All groups share one centre, and each spreads out both ways along 13 directions, with some noise.
In the rows, 128 means zero.
Some rows, each with its group after it:
[159 113 114 104 136 150  76 153  79 135 173 121 136 115  78 149 148 132
 153] => Zefu
[133 152 123 156 157 126 130 147 109 165 126 116 134 175 127 114 135 126
 120] => kebez
[122 170 135 145 152 151 141 127 196 181  85 128 112 147 150 141 100 116
 148] => napi
[156 150 160  95 173 149 118 123 113 145 130  52 142 148 140 140 140 131
 129] => tateb
[103 108 141 214 131 157 145 127 126 114 121  64 143 151 119  88 168  76
  98] => tateb
[173 143  93 127 174 152  83 222  74 189 138 141  47 150 110 136 160 110
 161] => Zefu
[142 146 119 165 116 179  70 174 126  87 160 105 100 125 110 117 115 170
 150] => mil
[125 158 118 109 189 117 127 155  86 185 153 108 109 163 164 186 103 132
 131] => napi
[125 152 126 176 102 106 127 136 145 157  85 138 158 205 142 126 101 153
 133] => kebez
[116 130 134 187 146 204 131 168 128 127 140 155 119 138 107 108 124  91
 115] => Zefu
[185 158 114 182 174 138 106 136 168 157 119 166 106 164 187 110 175 157
 159] => Zefu
[105 158  87 130 150 115 123 150 112 126 127  91 110 146  82  47  91 154
  92] => mil
[124 107 105 130 146 153  93 129 142  96 121 123 106 102 114  99 131 157
 160] => vepug
[156 118 127 130 160 113 103 166 149 126 107  84 120 155 157 119 184 168
 140] => vepug
[163  94 126 137 111  72 109  71 124 133  79 152 153 137 174 135 150 129
 136] => tateb
[147 181 113 157 163  99 137 131 122 143 118 153 131 166 126 101 102 136
 120] => tateb
[123 162 138  82 176 166 122 127 148 179 102 133 114 121 160 142  79 137
 122] => tateb
[108 126 108 102 159 155 124 173 125 140 173 149 121 149 111 186 101 152
 160] => napi
[113  94 106 175 172 227 103 104 141 142 149 165 167 134 176  63 163 172
  96] => napi
[115 125 136 137 148 139 158 137 157 155 126 155 157 145 110 149 130  95
 126] => Zefu
[119 127 145 113 195 157 113 128  99 164  51  59 137 151 125 129  90  79
 121] => mil
[155 122 133 123 153 156  94 109  86 156 168 135 155 127 168 140 126 129
  70] => vepug
[112 121 104 121 154 122 110 108  97 112 137 136 115 146 150 143  70 151
 127] => vepug
[125 130 103 154 130  69 145 132  63  89 160 134 142 177 109 114 130 146
 126] => kebez
[138 136 103 155 152 141 101 110  98 139 174 123 128 142 135 124 125 135
 128] => kebez
[138 149 113 145 171 148 126 127 127 163 149 162  81 114 153 115 106  98
  80] => mil
[117 102 109 105  79 133  74 135  94 110 181 110 180  89  64 132 118 156
 110] => napi
[ 90 112 114 158 202 103 143 160  88 111 137 117 167 130 152 105 171 148
 110] => napi
[138 123 102 142 119  97 116 170 139 110 181 122 137 143  57 145 140 124
 138] => tateb
[137 125 158 137 123 165  98 180 145 126 103 124 163 159 120 158 103 128
 109] => tateb
[ 88 153 132  92 121 116 178 121 126 160 125 111  90 131 147 158  92 127
 137] => mil
[ 72 149  56 144 204 118 131 147 121 191 145 150 134 126 150  71 151 203
 149] => Zefu
[145 127  92 119 193 127 106  95  99  78 149 162  96 118 151  84  92 155
 111] => tateb
[112 100 117 102 190 178 124 116 168 163 129 125 132 115 130 141 111 101
 110] => kebez
[145 121 126 120 202 120 127 133 100 106 112 138 104 168 168 134 120 135
 137] => Zefu
[154 126 112 114 110  96 173  86 120 193 145 157  89 180 131 135 136  74
  98] => vepug
[120 135 112 139 158 116 136  90  99 148 171 148 133 155 177 168 104 136
 123] => kebez
[100 120 107  89 114  85 103 205 133 115 133  62 147 154 102 110 136 215
 111] => kebez
[152 101 124 148 105 166 121  74  80 129 108 155 108 187 168  84 121 117
  97] => napi
[146 111  93 174 158 136  56 182 102 104 120 118 115 165 119 105 119 152
 125] => kebez
[111 157 108 172 196 104 146 174 141 137 120 151 122 138 130 119 130 123
 133] => Zefu
[144 170 131  85 123 149 159  84 145 148 186 113  81 123 124 127 112 126
 121] => mil
[119  95  72  83 190 140  79 131  97 170 149 160  86 114 162 147 123 163
 157] => Zefu
[125 160 143 113 155 148 121 164 132 148 118 136 120  80 100 120 110  94
  98] => vepug
[ 93  97 101 120 177 140  77 238  90 140  50 106 131 172 135  78 131 196
 120] => kebez
[145 137 143 133 187 133 145 160 186 124 147 120 123 148 132 165 134 108
 114] => kebez
[146 154 129 100 129 116  88 181 122 148 117  97 123 138 104 136  92 137
  95] => napi
[116  55 111  88 184 125 139  80 108 140 137 124 137 174 143 160  96  89
  80] => kebez
[155 177 147 140 170 125 164 177 152 173 129 189  86 149 173 159 131  97
 105] => mil
[145 184 129 125  96 121 154  98 198 175 160 158 165 170 113 159 107 164
 161] => kebez
[144 134 122 136 137 124 130 125 115  82 136 121 124 143  93 105 131 142
 169] => vepug
[138 171 121 143 172 147  87 101 147 204 151  26 137 115 155 105 137 136
  76] => napi
[147 145 118  94 198 157 122 192  14 132 155 100  76 197 131 103 144 151
 127] => Zefu
[ 76 111 101 178 136 142 135 127 152 109 116 179 164  87  91 112 115 124
 167] => napi
[ 90 118 123 154 109 122 107 161 197 137  65 105 142  91 112 116 131 133
 141] => mil
[123 119 157 131 132 159 125 190 124 155  87  71 143 191 115 146 135 102
 116] => tateb
[139 157  66  99 167  62  47 193  63 163 156  94  63  99 123 150 102 165
 133] => Zefu
[145 150 125 120 128 150 112  97 137 163 115 109 128 111  81 108 101  88
 119] => Zefu
[143 171 141 148 132 119 103 161 109 145 157  77 131 128 138 144 119 129
  91] => mil
[133 148 121 113 198 111 135 205  31  87 138 129 100 127  89  86 144 128
 136] => vepug
[150 127 114 147 214 166  83 151 137 131 129 129 131 109 112  97 136 108
  97] => mil
[159 134 130 197 133 124 152 109 141  79 198 111 106 131 116 124 178  90
 131] => vepug
[113 104 128 142 157 105 120 119  90 146  99  87 141 125 146 160 130  83
 120] => mil
[118  85  98 131 205 152  89 159 118 203 117 109 167 165 165 141 173 154
 125] => vepug
[158 127 147 125 142  80  87 170 105 155 146 137 219 146 154 209 130 146
  77] => vepug
[110 140 125 107 146 123 149 139 134 136 137 116  92 117 144 113 138 141
 119] => mil
[ 47 121  85 133 219 158 137 198  87 121 180 116 105 105  93 130  97 119
 111] => napi
[155 129 113  90 151  86  87 107 104 130 124 115 136 126 134 152 106 152
 134] => Zefu
[101 146 118 156 193 150 133 151 117 129  85  91 117 165 137  77 114 145
 128] => vepug
[133 101 151 125 174 187 117 176 134  86  96 119 126 138 111 168 152 129
 226] => mil
[128 135  94 118 150  82 142 149 154 103 174 155  86 137 144 137 131 160
 130] => tateb
[126 136 124 170 132 140 126 151 110 142 155 112 132 181 139 134 130 130
 105] => tateb
[173 165 166 153 141 119 161 160 128 138 137 124 163 190 114 120 186 120
 125] => vepug
[121 137  97 107 153 140 126 138 130 123 162 143 105 135 104 102 106 153
 132] => kebez
[199  88 145  68 139 156 104 110 129 121 153  86 124 201 143 148 176 159
 150] => tateb
[150 119 105 104 113 110  62  97 145 148 133  73 137  81  94 142 135 138
 154] => Zefu
[104 173 150 145 128 191  97 173 112 116 190  95 162  96 145 127 117 188
  99] => vepug
[124 137 127 120 162 179 164 164 137 205 148 147 111 146  92 138 151  75
 129] => Zefu
[ 99 111 134 131 161 111 140 163 135  78 140  71  95 109 164 131 139 138
 100] => tateb
[133 163 126 167 183 122 138 163  85 141 109 116 153 207 132  86 142 155
 134] => tateb
[139 141 120 132 181 160 109 152 140 138 134 120  92 119 133 125 115 116
 121] => kebez
[154 136 111 131 100 145  46 132 117 119 126  75 110 145 115 136  79 154
 133] => mil
[190 180 127 137 132 142  80 144 153 158 126  91  62 169 153 133  95 138
 116] => kebez
[ 96 130 116 176 165 156 148  97 109 142 165 126 190 154  99 141 106 100
 131] => mil
[105 137  90 152 149 131  83 125  99 158 135 154 146  93 130 137  89 136
 127] => napi
[220 186 129 114 185  94 108 130 121 167 124 132 106 176 155 123 162 150
 156] => Zefu
[ 96 126 140 140 155 158 164 150 150 140 136  96 124 168 157 129 142 143
 122] => napi
[121 120 128  92 195 117 101 144 133 156 113  93 177 108 118 169 122 125
 126] => mil
[141 135 108 181 232 160 107 126 124 129 123 173 123  92 144  84 129  90
  95] => napi
[122 123 138 138 213 159 143 168 135 126 128 109 100 123 149 122 146  99
 103] => kebez
[ 68  88 151 158 151 190 180 168 171  68 114 156 119 120 153  98 137 121
  97] => napi
[133 146 129 100 142 168 114 124  65 166 168 132 165 118 105 111 120 138
 102] => vepug
[124 146 140 193 195 149 174 145 146 116 144  91  78 176 159 131 145  79
 117] => napi
[148 121 108 117 112 146  86  67 153 124 150 122 113  98 138 119  92 135
 106] => tateb
[138  96 101 105 171 100  98 108 103 154 129 160 175 124  91 174 102  95
 133] => vepug
[110 120 167  84 161 181 123 203 163 140 113 124 121 124 139 194  90 118
 112] => tateb

New rows. What belongs after each?
[130 100 100 118 165 127 105 137 142 111 145 118 109 128 137 152 142 159
 169] => vepug
[151 162 110  88 151 100  94 123 132 161 183 148 143 103 124 187 102 160
 144] => tateb
[142 126 119 146 124 109  78 116 108  96 137 117 148 108 110 125  90 123
  97] => tateb
[135 141 130  88 128 114 101 127  83 129 130  77 103 136 113 146  71 113
  90] => Zefu
[ 96  99  90 133 186 179 104 179 123 168 186 125 105 132 167 154 168 175
 149] => vepug
[156 120 119 183 182 124 104 154 112 148 107 149 153 204 131 152 124 101
 131] => kebez
[158 165 146 116 120 118 138 143 163 122 159 104 122 144 139 140 154 168
 137] => kebez
[184 147 122 134 150 161  77 192 126 143 122  73  83 181 120  77 157 155
 110] => kebez
[139 113 134 110 145 124 137 140 129 133 108  83  96 179 151 130 138 124
 116] => tateb
[148 184 161 104 163 101 181 132 118 147 115  87 121 207 156 122 115 127
  95] => Zefu
[111 169 124 119 187 131 141 148 114 184 131 107 139 141 145 132 134 154
 146] => tateb
[ 79 165  93 134 202 129 136 143 145 144  94 107 103 113 135  74  97 159
 137] => Zefu
[129  92 103 121 131 114 127 109 144 141  98 127 138 150 116 102 169 149
 167] => tateb
[122 162 128 128 137 113 145 148  78  94 202 122 102 134 133 148 104 142
 107] => vepug
[ 96  89 144  95 165 133 121 159 141  97  89 130 159  93 157 157 134 150
 140] => kebez
[129 176 103 115 164  98 108 155 136 169 140 123 135 118 120 119 122 177
 142] => Zefu
[ 89 130 118 112 186 148 150 141 147 159 100  83  61 121 133 124 103  86
 118] => Zefu
[164 145  98  61 179 165 148 153 158 139 234 142  40 191 101 146 118 148
 134] => tateb
[129 139 119 132 121 135  98 118 100 178 123  75 133 146 142 117 128 137
 108] => kebez
[107  85 114 120 133 178 124 126 122 163 126 118 135 164 144 122 156 150
 138] => Zefu
[ 85 138  93 146 177 123 150 128 149 170 126 117 108 113 131 109 120 114
 119] => Zefu
[145 165 165 192 134 183  97 125 110 166 138 130 185 133 142 166  94  77
  78] => tateb
[204 124 151 154 108 111 103  80 100 116 169 145 139 179 161 172 118  95
  78] => Zefu
[ 66  33  81 141 149 106  85 130  84 114 118 127 209 160 135 152 104 162
 108] => kebez
[157  73 118  55 136 146  71 125 108  69  74  74  82 178 132  79  85 171
 102] => tateb
[120 125 132 173  94 121  87 106 158 127 140 129 171  58 122 164 103  95
  98] => tateb
[120 139 121  91 138 106 126 147 116 127 156  94 121 127 161 116 145 191
 112] => mil
[108 142 135 108 159 144 186 124 113 120 158 102 100 130 130  95 156 127
 136] => mil
[ 93 129 112 119 160 122 104  99 132 177 133  78 155  70 125 135 101  98
  74] => mil
[190 199 179 111 186 157 182 102 159 138 140 117 151 210 169  98 164 165
 130] => Zefu
[142 122 130 141 126 135 111 132 111 125 161 165 161 139 128 158 107 129
 110] => Zefu
[ 90 109 136 141 138 118 166 182 154 157 159 111 114 168 177 192 137 118
  87] => Zefu
[ 67  85 127 139 124 129 190  71 114 104 129 147 142 103 133 127 141  99
 149] => napi
[164 160 147 125 117  73 152 103 149 148 112  81 119 177 144 175 135 115
 163] => napi
[119 102 102 197 116 167  93 133 139 137 182 151 141 128 155 131 155 147
 114] => Zefu
[173 180 166  82 145  95 164 156 172 119 146 154 126 143 137 185 142 160
 175] => kebez
[124  96 114  85 152 140 110 137 132 171 128 100 147 183 153 139 130 175
 107] => kebez
[118 111  99 139 158 152 112 117 119  99 165 138  97 112 136 132 116 136
 147] => vepug
[137 145 141 149 135  95 105 156  66  99 121  71 109 105 147 126 147 127
 121] => kebez
[138 180 125 178 207 132 112 149 154 173 146  97 157 111 133 132 148 112
 113] => napi
[110 134 104 140 180 142  84 171  80 120  98  61 111 141 125  52 106 156
  85] => mil
[173 120 103 147 172 137  72 136 138 107 198 166 154 127  82 165 125 130
 145] => mil
[137 138 104 106 127 121 105 163 115 149 185 117 111 165 113 176 103 150
 120] => tateb
[160 121 143 152 107 159  90 142 147 128 124 106 192 154 126  66 180 173
  84] => napi
[116 179 120 156 167 123 153 154 111 139 147 125  95 134 134 110 120 129
 123] => kebez
[108 125 106 164 158 166 119 127 111 147 115 131 163 156 111  81 146 144
 148] => tateb
[182 157 154 167 179 119 108 167  88 118 153  79 159 171 120 129 169 114
 102] => mil
[136 128 133 114 168 132 105 172 129 152 116 128 146 150 157 151 129 161
 125] => vepug
[121 129  96 149 125  82 132 117 145 111 191  97  96 126 157 127 149 166
 117] => tateb
[125 138 113 165 146 147 119 115 108 147 112 134 144 202 122 120  82 117
 125] => mil
[145 127 103  87 162 146 106 110 138 163 150 120 152 146 104 117 145 167
 155] => napi
[ 73 111  76  75 169 171 145 165 127 202 117 108  75 184 121 107 128 170
 166] => tateb
[119 134 106 119 145 108  98 139 104 127 149 105 150 147 102 158  92 151
 137] => mil
[ 86 104 118  95 171  28 139 158 160 164 141 103 241 101 148 163 180 185
  98] => mil
[104 142 149 187 128 135 123 132 166 103 128 106 153  86 169 130 131 139
  93] => tateb
[140 107 116 117 133 115 105 126 137 160 114 122 153 164 146 136 142 157
 129] => vepug
[146 118 111 159 160  91 119 118 167 141 129 125 117 134 165 157 152 116
 137] => Zefu
[122 121  97  86 186 151 120  76 148 108 173 118  87  56 125 103 124 138
 140] => tateb
[147 146 124 194 132 129 120  97 103 140 176 114 150 158 159 139 149 128
 123] => kebez
[198 139 130 112 157 137  76 128  74 109 189 154 109 148 161 165 117 149
 119] => Zefu
[173 143 136  89 125 142 109 123 142 164 164  64 122 148 110 118 160 136
 108] => kebez
[167 132 109 103 199 173  75  95 174 167 190  88 119 142 214 155 158 205
 139] => napi
[136 115 138  62 141  73 182 111  49  91 162 116 136 137 105 117 167 128
 128] => kebez
[ 66 110 114 183 111 153 138  87 187 110 201 116 238  77  95 114 154 154
 120] => Zefu
[107 107 125 150 124 147 113 117 168 101  99 157 119 136 228 102 114 204
 105] => tateb
[ 67  88  94 117  93 130 154  51 144 121 100 115 122 128  73 133  81  97
 190] => mil
[125 153 125 142 144 117 141 124 151 163 126 123 142 137 111 125 117 106
 106] => mil
[132 119 118 120 170  75 145 149 117  84 145 136  86 190 164 164  82 133
  99] => kebez
[ 84  96 124 102 113  77 182  98 160  73 152 126 136 158 160 149  98 165
  94] => kebez
[101 130 113 172 161 164 110  74 135 127 122  93 173 146 125 107  87 125
 116] => vepug
[173 191 109 136 143 125 110 120 149 161 142 119  61 161 106 132  64  98
 115] => kebez
[149 172 123 162 178  81 165 108 129 160  84 164 157 206 169  86 135 144
 117] => Zefu
[109 105  95  96 236 120 118 118 142 102 183  45  68 129 200 142 149 190
 141] => napi
[140 158 141 129 134 145 147 164  92 120 144 157 137 139  97 105 136 129
 134] => vepug
[ 94 114 101 145 162 150 120 161  84 131 161 110 104 132 124 119 125 123
 112] => Zefu
[121 156 123 112 166 179 144 106 175 136 205  94  63 112 162 126 110 134
  97] => tateb
[168 133 103 215 115 148  33 134  60  55 156 116 148 136 126  72 129 180
 127] => Zefu
[128 138 119 135 152 143 107 141  93 157 112 116 122 141 146 109 129 145
 131] => kebez
[134 148 126 166 147 129 144 101 111 143 134 145 129 162 155 139 119 112
 132] => kebez
[140  69 124 100 128 145 109 108 201  53 132 137 106  78 119 120 140 136
 126] => tateb
[116 108 132 108 195 124 120 188  96 108 135 104 130 119 160 142 161 153
 125] => kebez
[149 124 136 119 146 122 114  90 118 137 120 110 128 134 173 138 131 131
 118] => tateb
[131 150 139 146 158 163 116  97 117 122 195 119 180 106 100 162 101 102
 118] => vepug
[114 123 138 128 133 124 141 133  87 132 104 128 161 144 149 111 156 159
 144] => kebez
[122 168 141 157 129 143 151 131 184 166 136 118 146 157 150 130 138 147
 128] => kebez
[108 104  95 122 164 162 105 155 161 174  92 101  82 140 168  87 159 162
 136] => vepug
[165 172 124 162  93 104 102  88 151 156 156 139 150 170 157 183 100 162
 152] => kebez
[132 154 134 152 115 157 145 125 168 115 138 154 136 142 124  90 141 163
 151] => kebez
[ 84 126 121 146 116 113 161 115 153  95 139 150 160 123 128 119 119 158
 140] => kebez
[150  86 117 172 106 154  89  82 110 142 117 146 167 155 128 117 137 113
 124] => tateb
[140 118 100 104 150 100 143 126 140 131 219  92 107 124 104 157 186 139
 158] => tateb
[107 124 107 143 180  81 139 138  93 135  94 138 141 101  78 120 130  70
 143] => tateb
[137 179 169 169 129 162 136 128 140 141 169  76 114 151 219 122 121 145
  37] => vepug
